All groups share one centre, and each spreads out both ways along 13 directions, with some noise.
(in the rows, 128 means zero)
Known rows, each followed by its group:
[133 100 110 133 126 123 163  91 117 132 104 130 126 119 115 138 172  83
 125]
posid
[114 168 110 132 167 104 132 116 135 138 109 129 152 112 154 122 122  64
  85]
posid
[140 155  93 142 128 123 151 133 152 142 185 155 131 130 101 100 122  89
 134]
nakif
[127 153  82 108 160  84 121 135 172 142 164 164  72  92 143 114 127 134
  74]
mopu
[170 107  92 185 126 101 131  91 188 139 111 166 122 169 107 121 130 171
 119]
nakif
[111  60  84  74 126 144 144 136 137 166 177 166 182 193 101  91 154 149
 100]
mopu
[130  98  71 165 173  92 169  22 155 123 136 180 145 209 124 106 110 133
 105]
nakif
[178 159 124 132 162 116 153  69 146  89 168 148 159 186 100 111 134 109
 131]
posid
[142 130  75  95  75 139 121 164 145 170 148 103  90 153 121 121  75  96
 144]
mopu
[ 78 125 123  63 160 141 119 109 105 124 146  93 158 151 173 123  89  92
 111]
posid
[170 179 144 167 119 138 123 158 184 117 139 183 107 132  70  95 161 118
 156]
nakif
[144 165 111 126 138 127 106 124 164 115 124 124 149 127  65 109 199 130
 147]
nakif
[157 114 138 130 124 127 134 179 132 140 172 135 161 144 103 104 171 152
 133]
mopu
[117  81 133  33 107 135 147  79 107  97  85 133  84 130 146 138 159 124
 107]
mopu
[120 186 121 153 120 135 156  57 133 113  51 169 133 151  87  93 179 120
 159]
Pup
[121 149 114  97 124 122 136 132  96 147 122 126 140 118 134 139 111 139
  92]
Pup
[134  81 122  71 156 150 114  66 149 100 120 125 125 194 128 156  89 103
 105]
posid
[113 139 125 128 148 157 127  60 137 113 101 153 143 178 103 133  97 115
 132]
posid
[ 55 196 123 101 161 163 138  83  97 114 119 173  93 104  56  98 189 123
 156]
Pup
[142 132 135  80 142 120 127 131 152 105 115 186 108  89 127 144 126  93
  54]
posid
[124 146 114 122 124 126 146  99 110 135 137 155 129 142 114 122 119 174
 116]
posid
[116 145 125  84 150 136 156 119  91 124 170 152 124 147 108 109 138 118
 118]
posid
[165 148 115  87 100 141 145 162 167 121 160 196 152 119  92 118 100  41
  77]
Pup
[160 150 195 166 134 130 150 129 135  87 114 170  83 123 133 113 165 117
 155]
nakif
[ 83 141 115 129 189 136 114 129 150 141 139 140 111 118 129 116 136  63
 114]
mopu
[125  88 105 100 177 108 162 112 117 129 163 158 141 182 115  87 185 102
 109]
nakif
[166 163 127  61  67 115 115  98 160  91  64 107  63 155 197 117  69 114
 135]
mopu
[116 138 119 114 127 127 103 124 160 130 117 115 108 112 176 145  60 105
 102]
nakif
[134 135 173  96  84 147 164 117 105 102 127 170 126 116 173 138  68 113
 107]
nakif
[159 167  94 153 117  96 136 119 150 135 150 108 178 102 124 124 140 131
 117]
Pup
[ 76 124 145 147 115 169 150 107 129 140 107 229 124 156 124 108  74 153
 115]
posid
[102 186 103 110 133 110 157  61 116 102 128  96 128 126 160  94 133  79
 160]
Pup
[155  74 128 141 113 163 149 128 149 132 151 184 137 140  68 158 118  78
 111]
Pup
[143 163 122 119 206 102 105  93 142 112 125 108 138 151 141 137 122 104
  92]
posid
[117 136 108  65 118 138 147 111 124 114 163 157 106 118  98 110 155 124
 120]
mopu
[178 152 123 129  92 133 122 151 178 120 150 165 142 132  73 108 156 152
 135]
Pup
[ 96 116 132  59 138 152 137 135 107 116 196 138 128 148 141 110 101 111
 122]
nakif
[172 154 117 123  87 107 192 100 105 129  51 183  83 131 111 111 171  76
 112]
nakif
[139 123 117 112 151  93 175 116 104 134 125 179  62  95 112 110 223 124
  96]
mopu
[160 100 125 143 105 114 157  84 131 118  79 174  46 102 132 177  98 124
  93]
mopu
[100 114 150 122 147 174  82 139 157 135 112 135 140 176 110 124 121 155
 148]
nakif
[126 154 148 157 121 137 162 112 116 139  78 185 119 195 134  82 123 126
 145]
posid
[144 126 162 131 146 142 140 151 136 119 167 172  89 166 135 107 103  94
 137]
Pup
[ 95 100 138  58 156 133 125 131  95 138 113 138 125 182 164 111 119 149
  94]
nakif
[138 162  74  66 103 100 168  98 134 133 141 150 118 156 129  65 166 126
 120]
mopu
[103 152 133 144 172 120 135  91 129 112 126 120 116 128 162 123 117  76
 134]
Pup
[ 99 131 177 166 226 117 116 151 147 124 161 171 172 170 160  72 166 146
 110]
Pup
[142 109 149 121 167  88 148 138 115 111 125  99 107 102 183 117 201  71
 120]
mopu
[162 122  81  71  70 120 167 102 147 127 140 171 198 149 100 104 141 125
  84]
mopu
[ 86 155  98  66 140 160  60 142 193 133 164 108 206 159 115  99 109 156
 119]
mopu
[141 152 111  58 109  98 142 119  87 123  88 118  87  87 133 133 175 152
  96]
nakif
[ 92  91 154  89 142 165 153 101  97 119 148 174 119 205 139 106  95 137
 135]
posid
[145 134 123 101 103 131 162  95 143  99 128 168 103 142 110  99 151  86
 142]
Pup
[ 94 128 135 115 172 135 143 112 113 118 135 165  84  89 116 142 145  73
 104]
nakif
[149 179 142 153 123 128 114 100 155 108  71 140 164 122 123 140 117 124
 115]
Pup
[149 134 162 140 132 125 127 122 136 109  90 124  96 144 163 124 130 102
 144]
mopu
[142  94 150 156 146 138 165 116 151 121 126 213 108 213 118  76 150 105
 142]
Pup
[117 153 109  88 108 155 102 108 173 112 122 132 137 126 116 136  80  90
 123]
posid
[106 170 174 153 180 165 115 115 172  95 131 225 125 149  97 110  98 103
 117]
Pup
[ 84 138 176  88 169 164 122 106 107  77 158 143 142  97 118 145 123 104
 121]
mopu
[136 107 119 154 207 121 121 101 150 140 126 147 146 204 123 127 119 106
  99]
posid
[ 94 139 111  90 111 165 128  55 142 107  83 165 143 141 103 143  89 116
 112]
Pup
[ 94 124 147 111 182 141 111 154 147 132 157 148 140 158 166 106  91  79
 101]
nakif
[162 126 130  43 111 129 121 120 156  90 129 131 117 150 146 127 103  84
 102]
posid

New rows, each followed by its group:
[135 147  84 114 165 128 129  96 134 137 151 117 135 155  85 133 131  87
 116]
posid
[174 205 156 185 128 122 152 127 126 114 132 170 121 110  92 127 130 123
 135]
Pup
[118 136  92 165 200  94 164 104  93 155 199 153 156  95  84 138 179 157
  82]
posid
[161 101 116 138 128 127 146 133 169 133 100 174 143 118 113 144 128  21
  77]
Pup
[146 222  92 182 152 113 102  65 168 122 122  79 165 147  97 126 118 139
 167]
posid
[117 104  95  74 151 130 110  83 176 100 162 137 116 196 142 102  82 109
 124]
nakif
[149 135 100 134 168  83 122 110 119 146 125  83 114 130 148 138 153 150
 111]
posid
[118  79 108 107 169 127 131 152 142 157 150 175 119 185 112  98 147 113
  96]
nakif
[ 85 131 121 142 128 150 134 102 118 135 113 121 107 102 115 133 147 103
 156]
posid
[146 176 117 184 129 100 164  57 156 110 109 165 152 139 156 118  78 106
 113]
nakif
[ 94 122 144 110 163 155 114 120 151 125  82 160 166 164 133 109 138  66
 104]
Pup
[165 143 150 121 119 118 166 130 118 103 155 156 104 134 130 107 142 111
 134]
Pup
[143  61 106 158 119 138 121 124 136 162 138 110 158 129  95 177 133 158
 119]
Pup
[229 192 139 175  88  92 190 146 127 127 128 175 224 155 115  88 144 102
 104]
Pup
[162 101 142 106 136 134 131  76 180  74 192 203  62 172 122 135  58 176
 113]
posid
[139 176 140 131 153 126  85 137 209 100 134 144 104 128 134 101 131 118
 139]
mopu
[ 95 123  99 141 210  98 133  96 119 141 137 107 186 158 146 101 168  94
 106]
nakif
[130 147  91 127 107 119 151  87 137 135 134 149 163 120 125 134  91 127
  95]
nakif
[ 94 125  64 123 176 114 136 106 144 154 151 148  89  95 114 139 117  53
  82]
nakif
[120 166 155 134 164 117 120 133 135 119  81 176  99  59 138 151 136 100
  61]
nakif
[116 159 101  84 118 146 115 109 146 121 135 134 145 146  91 114 121 124
 131]
nakif
[144 117 149  93  93 147 142 121 115 104 118 130  96  94 110 147 161 129
 138]
nakif
[191 150  73 151  83 112 171 135 169 152 169 166 174 143  97 111  94  54
 104]
Pup
[145 180 126 138 174 107 108 134 130 136 108 120 118 125 103 126 171 143
 114]
posid
[ 80 119  81  75 138 156 146 133  93 175 114 142 126 146  93 117 138  50
 106]
nakif
[119 132 138 162 144 134 117  51 146  95  99 127 156  97 115 174 122 157
 120]
Pup
[ 86  83  83 140 133 149 151 119 130 163 157 115 167 126 103 126 150  44
 142]
posid
[126 166 109 171 141 110 146 132 129 154 137 158  75 116 115 107 141 142
 138]
posid
[147 112 172 128 104 138 167  91 101  98  81 151  64 130 139 136 158 115
 152]
nakif
[ 88 116 106  56 162 128 106 120 150 112 170 121 111  85 148 141 115  86
  85]
mopu
[109 128 112  76 119 104 170 104  93 123 114 113 124 107 196 120 117  61
  95]
posid
[176 119 127 169 108 118 148  93 144 121  98 139 141 128 118 154 128 121
 120]
Pup
[114 144 153 123 130 150 120 178 141 134 135 152 125 129 115  93 160 108
 144]
posid
[180  82 127 105 127  88 138  74 181  80  90 162 101 157 176 129 115 114
  80]
nakif
[ 54 104 139 152 189 172 118  42 135 104 111 161 118 121  99 163 115 116
 128]
Pup
[183 126 110 185  86 133 110 139 207 135 155 146 110 119  71 138 140 170
 158]
nakif
[176 210 122 107 164  81 127 149 131 119 154 113 124 113 123 103 168 112
 108]
posid
[138 127 167 128 155 125 144 139 125  99 128 161  14  98 149 137 129  57
 129]
mopu
[151  88 156 148 127 151 159 109 142 111 133 163 118 205 134 108 108  73
 158]
Pup
[113 148 120 126 202  94 161 118 120 120 187 153 169 156 160  74 140  67
  97]
nakif
[150 105 165 166 114 159 171  92 115 100 116 186 165 140  86 150 124  99
 127]
mopu
[194 201 141 159 111  91 166 131 136 104 181 161 157 131 129  88 127 157
 131]
Pup
[133 113 168 114  90 164 161 157  97 130 112 168  27  77 104 151 154  82
 143]
nakif
[ 96 151  94 101 132 164 100 111 155 151  71 154 149 159  85 125 103  89
 107]
nakif
[120 131 130 107 106 151  91 172 140 159 128 122  98 130 129 137  97 182
 126]
nakif
[104 121 109 130 157 129  85 131 167 131 179 106  88  91 118 147 126 164
 135]
Pup
[130 118 181  90  96 152 175 131  93 100 122 192 104 172 141  82 144 137
 146]
posid
[ 95 169  79 117 172 110 168  39 105 114 139 155 155 129 100 113 137  94
 104]
nakif
[114 161 142 156 124 148 171  90  72 123 114 140 141 130 127 151  63  69
 134]
mopu
[127 185 115  85 113 128 112 131 164 109 125 129 101 126 124  83 149 105
 153]
Pup
[156 150 100  95  81 133 163 128 109 131 175 117  77 128 113 127  97  88
 155]
Pup
[134 190 184 138 111 169 164  83 137  51 169 157 140 121 114 107 113  56
 192]
nakif
[119  89 104 147 143 136 142  87 157 145  98 174 137 169 109 121 145 110
 107]
mopu
[145  64 126  81  74 157 120 166 141 145 135 120 121 140 122 141 129 133
 129]
nakif
[165  88 131 122 111 135 142 159 142 141 157 157 100 156 119 126 117 114
 123]
Pup
[125 106 125  50 135 120 124 116 143  91 146 122 137  76 127 134 197 113
  95]
mopu
[119 142 146  88 111 136 155  90  84 102 127 112 192 165 161 114  99 126
 130]
mopu
[118 129 128 109 145 117 141  54 148  77 105 160 121  86 145 149 127  97
  89]
Pup
[133 150 121 117 110 116 153 134 118 141 118 160 101  93 157 136  93 101
  83]
nakif
[214 116 168 149  89 128 158 159 126 119 137 141 207 169 130 134 108 116
 114]
Pup
[129 108  28  92 176  79 133 115 180 157 180 162 118 165 117  94 115  70
  63]
nakif
